The groups are shells around one centre, one inside the other: the same stretched ball of 6 dimensions in 9 sizes.
Known rows, each followed by its group:
[  9  10 -10  13 -11  11 -14  26  24 -42  16 -37  -8   8] -> z412
[ 21  10 -13   8   8  -4  -2   9  -1  11   2 -12  -8  -3] -> z659
[  7   9 -15   9  25 -14  13 -17 -19  32 -17  27  12  -6] -> z7
[  4 -18   8 -19 -17  13  -6   9   2  26  -4 -18 -12   2] -> z7
[ -7 -15  -9 -19  17   8   8 -30 -31  34 -16  30  25 -15] -> z7
[ 12   2   4   1 -20   4  -7   9   2   1   7 -30 -14   1] -> z317
[-24   5 -11  18 -15  24 -13  11  28 -77   7 -29  19  23] -> z725
[-10  13  -2  25 -30  15 -15  24  34 -70  13 -51  -4  27] -> z725
[  8  11 -17  13  -2   9  -9  12  10 -28   6 -29   3   9] -> z147
[-18  -9 -12  -4  11  15   1 -11  -1 -17  -6  20  26  -3] -> z659
[  0  -2 -17  -3  19   7   1  -9  -8  -8   1  19  19 -15] -> z147
[-29  -9  -7  -8  14   9  11 -44 -30  -8 -13  47  45 -17] -> z137
[-15  -8  16  -6 -27   8  -1 -12  -5  -9   2  -5   3  -3] -> z147
[ 10  10   3   7   0 -17   9 -13 -17  27  -5  11  -5 -11] -> z315
[  1  -3  -3  -2  -4  10  -6   8   9 -21  12  -2   1 -10] -> z315
[ 15 -12  14 -15  -8  -8   4   4  -7  55  -5   6 -23 -13] -> z147
[  1  -5 -31  -5  37  12   1  -8  -8   2  -9  25  28  -9] -> z315
[  7 -13   5 -17  15 -13  15 -18 -25  68 -16  44  -2 -24] -> z317
[  7  22  -8  29 -11  -3  -6  19  21 -32   5 -34  -9  19] -> z147
[-18 -31  10 -29  -2  14   4 -11  -7  36 -15  28   8  -7] -> z690
[  4  -7 -24  -4  12  24 -12  18  15 -21   3 -16  10   6] -> z725
[  1  26   4  36 -34  -3 -10  25  31 -52  11 -54 -18  27] -> z137
[  0  -6  -5   1 -16  20 -15  30  30 -23   4 -39 -10  21] -> z690
[ -4  -3  11   1  -5 -11   8  -2   1  25  -9  18  -9  -3] -> z690
[ 18   4  12   4 -27  -5  -6  21  12   8  11 -32 -32   0] -> z412
[  7  16  -4  20 -12  -5  -2   6   5 -11   0 -26  -7  12] -> z412
[ 12 -26  27 -34 -18  -6   7  -9 -24  84  -9  14 -25 -22] -> z690
[-21  -1 -18   5   8  19  -3 -11   1 -42  -3   6  33   5] -> z659
[ -2  13  -4  20  -2  -7   3   4  10 -11  -4  -2   0   9] -> z412
[ -4  12  -4  23 -23  11 -13  24  30 -49   6 -47  -7  27] -> z317
[ -5  10 -33  17  19  17  -8   7  13 -48   0 -11  26  13] -> z412
[-19 -22 -25 -18  27  30  -3 -11  -5 -10 -12  23  39  -2] -> z690
[ 17  -1  -1  -4   7 -11   7  -2 -13  55 -13   7 -11  -5] -> z317
[ -5  28 -23  39  -9  12 -13  19  28 -79   7 -50  11  32] -> z7
[  0  -1 -37   0  46  11   3  -8  -7  -5  -9  33  34 -10] -> z137
[ -5 -13  -8 -14  21   1  11 -24 -25  46 -22  37  19 -10] -> z315
[ 10  18 -14  24 -12   9 -15  31  31 -54  17 -47 -10  16] -> z315
[ 13  17 -21  18   8   1  -4   5   0 -19   3 -19   6   4] -> z317
[ -4 -14 -14 -19  33   3  12 -32 -32  30 -11  56  31 -30] -> z137
[ 22   5  -2  -3   6 -14   7 -13 -26  43  -2  10  -7 -21] -> z690
[-10   6  -6   9 -13  13  -6  -4   2 -39   4 -20  14   7] -> z412
[ 17  11 -35  15  24  10 -10  25  18 -14  -2 -24   4  16] -> z7
[ -4  11 -23  13  19   2   4 -18 -15  -7 -12   8  27   3] -> z7
[ -1   2  16   4 -24  -6   2   1   2   9   0  -9 -15   1] -> z659
[  6  17 -28  22  19   3  -3   9  10 -28  -1 -10  13  10] -> z659
[ 10   3   0   1 -12   2  -5   5  -1  -2   8 -19  -9  -4] -> z659
[  7 -14  -8 -16  19   4   2   3  -3  28  -3  27   2 -18] -> z317
[ -5  22  -6  34 -24   6 -12  25  34 -61   8 -50  -7  31] -> z725
[ -7  10 -15  13  17  -4   8 -19 -12  -8  -9  23  23  -5] -> z147
[ -6   2 -25   6  38  -1  10 -13  -8   9 -17  40  28  -5] -> z137
[ -1 -13  29 -17 -29  -5   4  -9 -11  26   6   8 -17 -21] -> z725
[ 30   6  -1   4   2 -15   1  19   4  42   0  -8 -29  -6] -> z315
[-13   2 -32   8  18  24  -7  -5   2 -43  -6  -9  36  13] -> z137
[ 28  20 -15  20  -2  -2 -12  33  23 -27  19 -37 -21   2] -> z725

New rows. What belongs after each?
[  8   6  -8   7 -11  12 -12  19  16 -35  15 -31  -5   3] -> z412
[-18   1  18  10 -49  15 -13  12  24 -55  14 -44  -8  18] -> z690
[ -24   24  -26   40   -9   23  -15   14   35 -112    9  -41   28   35] -> z690
[-23  -5 -25  -1  25  19   3 -29 -17 -23 -14  27  49  -1] -> z7
[ 14   5 -19   6   4  11  -9  13   5  -9   1 -29   1   9] -> z7
[ -3 -13  11 -16  -6   0   5 -15 -15  17   4  26   2 -27] -> z317
[  9  10 -28  15  11  14 -11  19  16 -27   0 -30   7  18] -> z317
[ -7  17  11  26 -31  -8  -1   6  13 -20  -3 -31 -12  22] -> z690
[-27  -2   7   7  -6  -2  10 -20  -4  -1 -18  23  17   8] -> z690
[ 27  23 -34  23  29  -7  -2  16   5   1  -2 -12   0   5] -> z137
[-28   9   1  20 -34  20 -11  -1  17 -79   9 -38  17  23] -> z137
[-21  -1 -32   7  28  22  -2  -7   7 -44  -8  18  42   7] -> z7
[-20  14  -6  27 -22  15 -11  12  29 -81  11 -33  12  22] -> z317
[ 16  -4 -39  -6  41  16  -6  12   3   2  -2   7  17  -6] -> z690
[ -9 -26   7 -29   8   3  11 -26 -28  62 -21  40  11 -17] -> z317
[  4 -10  -9 -14  28  -6  13 -20 -24  48 -14  48  13 -24] -> z315
[ 14 -10  10 -19   4 -12  10 -14 -25  54   0  32  -9 -34] -> z317
[-10  -9  -2  -3 -14  21 -11  15  20 -32   7 -19   3   8] -> z317
[-26  -6   6  -1 -11   8   4 -24 -10 -21  -4  16  23  -4] -> z659
[ -3  -1 -11  -2  10   8  -1  -6  -3 -24  10  17  16 -19] -> z137
[  4 -10   3  -9 -12  12  -8  18  15  -3   7 -15 -11  -2] -> z412
[  3 -10  19  -7 -31   4  -6  19  15  14   3 -24 -26   6] -> z7
[-31   4 -17  14   4  18  -2 -13   7 -59  -5   5  38  13] -> z412
[ -4  -5   8  -2 -19   5  -2   0   0   7  -4 -14  -5   6] -> z659
[  8 -25  11 -29  -1   5   1   5  -4  51  -3  18 -14 -19] -> z725
[ 11  -8  21 -14 -17 -12   7  -8 -16  46   1  11 -20 -22] -> z412
[-23 -21  -7 -19  20  13   8 -25 -14   9 -13  50  33 -16] -> z137
[ 30   6   9   2 -17 -11  -5  25  10  21  15 -24 -38 -10] -> z317
[  9  10 -27  10  29  -1   3  -7 -10   2  -7  13  18  -5] -> z412
[ 34  24   2  19  -8 -24   2  14  -1  19  10 -20 -31  -9] -> z690
[  4 -11   7 -17   8  -8  12 -22 -27  47  -6  39   3 -29] -> z412
[ 11  10   4   9  -8 -13   5  -4  -9  15   0  -2  -9  -7] -> z659
[ -8 -13   2 -10  -8  12  -2  -1   1  13 -10  -3   3   6] -> z147
[-12  -8   5  -3 -17  13  -6   6  12 -19   3 -11   1   5] -> z659
[ -4  16 -29  24  24   5  -2   7  16 -50   4   7  22   3] -> z690
[ 14   8 -25  10  25   0  -1  10   4   5  -5   2   5   2] -> z659
[ 15 -19  -8 -21  14   8  -2  13   0  53 -12   4 -10  -4] -> z7
[ 20  -8 -19 -15  38  -5   8 -10 -23  52  -9  38   8 -28] -> z725
[  9 -19 -12 -23  30   3   7  -5 -14  53 -13  39   7 -21] -> z317
[ -5  13 -22  15  15   5   0 -11  -5 -37   3   8  26  -5] -> z315
[  4  17   1  20 -21  -1  -7  13  16 -42  17 -27  -9   2] -> z412
[ -9  -9  -9 -12  24   1  11 -28 -24  12  -5  53  28 -29] -> z690
[ 15  31  -8  37 -19  -6 -10  28  28 -51  18 -48 -18  15] -> z725
[  6  10   7  12 -26  -2  -5   9   8 -16   9 -30 -15   4] -> z659
[-31  12 -13  25 -19  25 -11  -5  15 -93   6 -32  33  25] -> z690
[ 27  -5 -17  -9  19   2  -4  19   4  31   1  -2 -12 -10] -> z412
[-10   6 -31  16  23  16  -5   9  18 -37  -9  -2  26  19] -> z725
[  6 -29 -16 -33  30  15   2  -5 -15  55 -16  31  12 -16] -> z137
[ 28  -2  15  -5 -19 -12  -1  23   7  54  -1 -23 -43  -1] -> z690
[-21 -23  12 -22  -4   8   8 -26 -19  25 -13  34  17 -14] -> z412
[-12 -27  22 -30 -15   6   6 -20 -19  39  -6  27   1 -21] -> z317
[ 21  -6  -3 -16  24 -18  16 -22 -37  82 -16  41  -2 -29] -> z690
[-18  -1  -4   4   5   1   9 -23 -13   7 -19  19  22   6] -> z315
